The rows come from 4 hidden closed curves, with some noise, and rows from the same curve form a group. Each curve winds through 6 dimensions. The rows are also pushed far along 2 directions, which tell nothing about the answers.
Known rows, each followed by its group:
[ -4  -2  -2   9 -13   5  -5  13  -1   1  -2  -7   2]	j_957
[-6  4 -2  8 17 -2  1 -8 14 -1  1 12  1]	j_957
[  4   9 -11  -1   1   4   5  -1   5  -2   1  -8  -3]	j_957
[-9  3 -2 -1  3 -6 -4 -5  9 -3 -5  6  3]	j_587
[  2   3   0 -13  -4  -3   6  -5   3   5   1   3   3]	j_957
[ -5  14 -14 -14   3  19  18 -15  25   7   2  13  15]	j_103
[-3 -6  8  8 25  6  2 -8  3  5  6 30 -1]	j_641
[ -2  -8  -1   2 -17  -4  -5   5 -13   8  -5 -22  -2]	j_103
[ -7   9 -14  -4   2  16  -2  -5  35  -2   8  15  16]	j_103
[ 0 -4 14 -4 22 -2 -8 10 -9  1  2 22 -6]	j_641
[  4  -3   6   7 -22  -1   1  15 -13  -7  -3 -16   0]	j_103
[ 4 -2  6 -3 21 -2  6 -8  7  3 14  6 -1]	j_587
[  0   2  -9   8 -19  14  -3   5  -1  -6  -4 -26   9]	j_587
[  0  12  -8 -11   0   0   5  -1   1   3  -6 -12   1]	j_957
[  2 -11  10  17  -8 -27  -8  11 -24   5  -8  -7 -22]	j_957
[  1  11  -8  -1 -24  -4   4  11   7  -8  -3 -23   3]	j_957
[ -3   4  -1  -6  -9 -12  -1   0   0  -4  -6 -19   0]	j_641
[  2   0   0  -7 -10 -12  -5   3  -6   7  -3  -8  -3]	j_641
[  5  -8   7   5  -6  -6  -2  11 -11  -1   7 -19  -7]	j_587
[ 7 -4 18 11 15  0  2  7 -7  3  8 23  1]	j_587
[  3  -3   1  -1   1   0   4   2   4   1  11 -14   1]	j_587
[ -1  -1  -5   0  -9  -3  -4  -2 -14  -4 -10 -27  -5]	j_587
[  3   8 -11  -9   7  10   7 -16  13  -7   3   2   6]	j_103
[  4   6 -10 -12   9  16   8 -13   6   3   2  13   6]	j_641
[ -4   3  -8   1 -21  -7   1  -1  12   1   0 -24   7]	j_641
[  7  -8  12   3   1 -21  -8   4 -20   7  -1   4 -13]	j_641
[-2  1  5  3 -4 -6  4 -3  2 -2 -1  2  4]	j_103
[  3  -3   5   6 -13  -5  -8  20 -17 -11  -5  -7 -10]	j_587
[ -3  -2  -2  -4  -1  -5   3 -10  -6   5  -7  -7  -3]	j_641
[-1  5 -7 -4  4  4 -1 -6 -3 -7 -7 -4 -1]	j_587
[  4   1   3  -7  -8   4  -3  13 -21  -2  -9 -15  -3]	j_957
[-9  0  3  0 10  1 -3  1 14  8  3 18  7]	j_103
[ -1   4   8   1   4 -11  -2   7  -8  -5  -9  19  -7]	j_103
[ -2   1  -1   3   6   2 -10   5   9  -5   3  15   0]	j_103
[ -2  -5  20   6  13 -13  -6  10  -9   6  -1  27  -4]	j_957
[  6  -2  -1   5 -10   3   1  -1  -5   4  -1   9   0]	j_641
[ 2  5  5 -6 13 10 -1  6 -6 -3 -2  8  3]	j_957
[  3   6  -8 -12  -2   9   8   1   8   2   3   5   1]	j_587
[  2  -4   4   2   6  -8   4 -10 -13   2  -6   3  -8]	j_641
[-3 -1 -6  1 -6  3  1 -9 11  6  2  7  6]	j_103

New rows, each followed by its group:
[-1  1  6 11 13  5 -4 -2  5 -6  2 13  6]	j_587
[ -5  -7   7  -2   4 -15  -5   0 -12   7  -6  -8  -8]	j_641
[  3   7  -1   1 -13  11   8   8   9   0   4  -4  12]	j_587
[ 4 -2  7 -5 17 -6  7 -7  1  4  9  2 -4]	j_587
[ 0  1  1  1 11  6 -3 -1 -7  1 -6 22 -2]	j_587
[ -2  -6   0   3   7  -6   0 -11  -3  -1  -1   0  -6]	j_957
[ -4   0 -14  -4  -6   5   4 -13   6   1  -3 -18   2]	j_957
[-1  6 -4 -1 -8 14 12 -1 16  0  5  4 14]	j_103
[ 5 -1 -9  1 -9  2  4 -7  7  7  7 -9  2]	j_641
[ -5  -6  -8  -2 -20  14   0   1   2  -1  -2 -17   9]	j_957
[-2 -8  4  6  5 -9 -1 -8 -1 -4  0  4 -5]	j_957
[-4 -5 14  8 27 -3 -3  3  5 -4  8 23 -2]	j_641
[ 1  2 -7  6  4 20 -1 -5  8 -4  4 -3 11]	j_587
[  9 -11   5  10  -9 -15  -4   3 -19   7   1  -9 -13]	j_641
[-6  1 -6  2  1  7 -6  1 11 -2  0 11  3]	j_587
[  7  -1  14  -1  27   6   7   0 -11  -2   6  18  -4]	j_103
[ -6   2  -7  -3   9  19   8 -10  13   3   1  13   9]	j_641
[-4  4 -7 -1  7 11 -3 -2 10 -1 -2 21  4]	j_587
[ -2   3  -8  -3  15   6   8 -17  28  12  14  30   7]	j_957
[  0   3  -1 -14   5   3   6  -9   7   6   2  11   7]	j_957
[  5   5  -7  -8 -31   2   4  15  -2   5  -1 -18   2]	j_957
[ -8   0  -9  -9 -12  -3   1  -4   2   7  -6 -25   2]	j_641
[  5   3  -1  -4  12   1   3 -11   0  -6   1   8  -2]	j_103
[ -3   1  -8  -2   5   4  -1 -12   5  -2  -1 -15   4]	j_587
[  8  -7   3   6  -3 -10  -2  -1 -10   8   4  -1  -8]	j_641
[  2   1   6  -2  -5  -3  -3   8 -14  -5  -8   4  -3]	j_641
[  1   2  -5   0  -7   1 -12  12  -4  -9  -3  -7  -6]	j_103
[  4   2  -2  -5   7  -3   1 -10  10   8   7  10   2]	j_641
[-8  4 -2  1  3 -2 -3 -4 11 -4 -4  6  5]	j_587
[ -8   0  -8   2   9   8  -1 -13  24   0   9  -9  12]	j_587
[ -3  -1  -9  -3   7   5   4 -16   6   2  -1  -4   0]	j_957
[  1  -8  12   1  -6 -20  -4  16 -18   3  -3   2 -15]	j_587
[-3 -1  5 -5 15 -4  1 -3 -6 -4 -3 -2 -5]	j_641
[ -2  -4   1   2   8   1   0 -10   9   7   5  19   4]	j_103
[ -3  -5   4   3   3 -15 -15   4  -9  -3  -6   1  -9]	j_103
[ 0  6 -2 -5 -5  5  1  3  1 -5 -4  4  5]	j_641
[ -3  -9  -1   0 -12   8  -2   1  -3   3   0  -4   4]	j_957
[ -4   5  -2 -16   7   5  -4   4   7   2   1   4   5]	j_641
[ -2 -12  17  15   0 -18 -17  17 -19   1  -5  13 -12]	j_103
[ -2   6 -11  -6   0   8   1  -9   3  -6  -6 -11   3]	j_587
[ -5  -3   4  -8  -5   3  -2   2 -10   2  -8  -8   5]	j_957
[  3  -2  -2   1  -9  -6  -3   7   1  -2   7 -21  -3]	j_641
[ -2   0  -1 -12  -9   2   2  -1  -4   4  -5  -8   6]	j_957
[ 1  1  2  1 -6 -2 -5  9  7  1  5  5  3]	j_641
[-3 -8  7  9 13  3  1 -2 -4  4  2 17 -3]	j_641
[ 7  5  4 -8 27  8  8 -6  6  2  9 35 -2]	j_587
[ -1  -2 -10  -3   7   9  -4  -5   1  -2   0  -2  -3]	j_587
[  2  -1  -1  -5   8   2  -9   7 -12  -4  -2  -9  -9]	j_103
[ -2  -2  -5  -2 -14   4  -6  13  -9   7  -6  -9  -4]	j_103
[  3  -3   0  -5  -5  -6   5   0  -4   4   4 -23  -3]	j_587
[  4  -2   6  -4 -13   0  -5  18 -30  -2 -12 -21  -7]	j_957
[  3  -4   4   5  -4  -1  -2  11  -3  -4   7 -10  -3]	j_587
[  0   9 -10  -4 -13  12  11  -8  10   5  -1 -21  16]	j_587
[  3   7  -1  -3 -27  -2   5  15  -4  -3  -6 -15   3]	j_587
[ -6  -6   5   6 -11  -7  -3   1   3  -4  -1  -1   2]	j_957
[-1 -1 -5  4 -5 -7  3 -4  8  9  2  2 -4]	j_957
[ -3  -1  -7  -2  16   4   5 -19  11   1   3   8   1]	j_957
[  1   9  -6  -8  -2   6   5  -5   6 -12  -2 -13   6]	j_957
[ -9   0   0   0  -8   0  -4  11   4  -3  -1 -15   3]	j_641
